There are 3 ways to turn a row about zero (a turn may also mirror it). The second row of each pair is the first, turned, with some noise. The first 21 pairs use one turn. New pairs use 2 turns, one after the other, and a turn may come again.
In the rows, zero is written as 128.
Known pairs, each followed by its turns in order:
[ 70 130 107 120 143 115]
[153 152 152  91 111 153] : j784

[ 77 123 121 139 183 131]
[166 171 164 102 148 122] : j784

[154 152 130 130  59 142]
[157 125  59 115 114 113] : j527

[139 152 116 162 152 139]
[127 122 132 164 157 107] : j41

[ 44 119 105 178 129 179]
[195 137 146 101 188 187] : j784

[121 121  44 147 137 113]
[103 144 193 135 128 180] : j784

[138 127 143 129 116  88]
[ 94 137 105 112 119 119] : j784

[116 190  71 153 141 146]
[118 169 150 182 148  70] : j41

[150 155  75 136 190 201]
[104 197 149 121 184  60] : j527

[110 128 143 115 144 151]
[110 136 143 106 114 118] : j527

[122 151 171 143 124 125]
[ 88 107 125 114 145 127] : j41

[143 143 157 125 139 131]
[117 120 106 114 156 127] : j41

[179  44  74  97  86 133]
[195  87 118  69 199 135] : j527

[137 148 154 128 113 132]
[115 120 103 137 110 115] : j527

[182  84 172 152 117  97]
[ 60 112  95 116 161  87] : j784

[128 109 116 115 140 134]
[147 130 115 124 111 132] : j41

[108 144 143 103 163 135]
[ 79 141 146 120 118 136] : j527

[ 98 151 181 161  44 174]
[ 18 109 130 152 119 170] : j41

[115 150 111 123  93 199]
[179  83 117 166 137 167] : j784

[144  99 134 126 123 196]
[143 119 138  80 131  71] : j527

[124 143 127  86 136 122]
[127 156 109  99 118 113] : j41

New pairs, each followed by its turns in order:
[192 121 164 103 124 129]
[153 122 182 117 155 170] : j527 j527

[153 125 120 153 128 121]
[138 109 109 144 144 127] : j41 j41

[143 133 142 192  74 115]
[182 131 107 104 178  97] : j41 j784

[124 130  80 128 139 133]
[114 128 154 126 167 135] : j41 j41

[139 140 127 171 127 144]
[134 156 131 121 173 118] : j41 j784

[147 128 113  79 123 131]
[150 144 102 128 104 101] : j527 j41

[181 122 123 123 124 212]
[169  89 189 175 149 106] : j784 j527

[212 128 130  44 138 106]
[149 129 169 215  69 105] : j41 j784

[145 133  67 141 133 138]
[125 119 106 180 122  96] : j41 j527

[145 125 132 168 124 112]
[138 126 123 122 161  95] : j41 j784

[ 44  65  68 136 125  55]
[ 70 165  19  76  94 130] : j784 j41

[129 109 116 131 127 138]
[136 121 116 114 141 133] : j527 j41

[152 114 150 139 128 131]
[119 147 152 108 133 136] : j784 j784

[102 133 111 110 109  85]
[119 143  96 172 124 131] : j527 j41

[146 147 136 131 149 133]
[128 133 128 162 123 133] : j784 j527

[136 109 154 163  97 148]
[157 113 135 115 169 133] : j41 j784

[111 131 137 113  82 117]
[174 117 108 115 109 138] : j41 j784

[145 130  97 122 121 155]
[132 144 112 152 126 108] : j41 j527

[109 148 107 122 127 139]
[114 131 117 143 146 148] : j784 j41

[126 141  73 117 109 121]
[ 86 133 134 121 172 128] : j41 j41

[ 89 112 152 111 144 101]
[ 90 112  95 136 104 149] : j527 j41

[175 123 113 109 133 133]
[169 121 126 120 119  96] : j527 j41

[105 126 112  44 105 114]
[167  77  85  80 113 142] : j784 j527

[ 84 100 185 143 111  96]
[169 191 112  99 101 108] : j784 j41

[212  75 109 135  87 121]
[154 136 156  39 173 138] : j784 j784

[ 89 144 138  84 172 141]
[ 76 115  87 157 100 110] : j784 j784

[158  99 188 136 124 164]
[ 86 107 132  65 119 124] : j527 j784

[ 89 133  95 126 153 141]
[122 124 180 109 140 142] : j41 j41

[127 137  99 134  94 151]
[133 142 117 145  94 107] : j41 j527

[161 108 127 137 135 134]
[122 105 152 138 144 138] : j527 j527

[113 113 127 166 188 167]
[183 106 151 169 163 137] : j41 j527

[133 118 116 170  87  80]
[201 128 155 123 123 145] : j784 j784

[106 212 126 118 157 128]
[134 202 115 148  82 142] : j527 j527

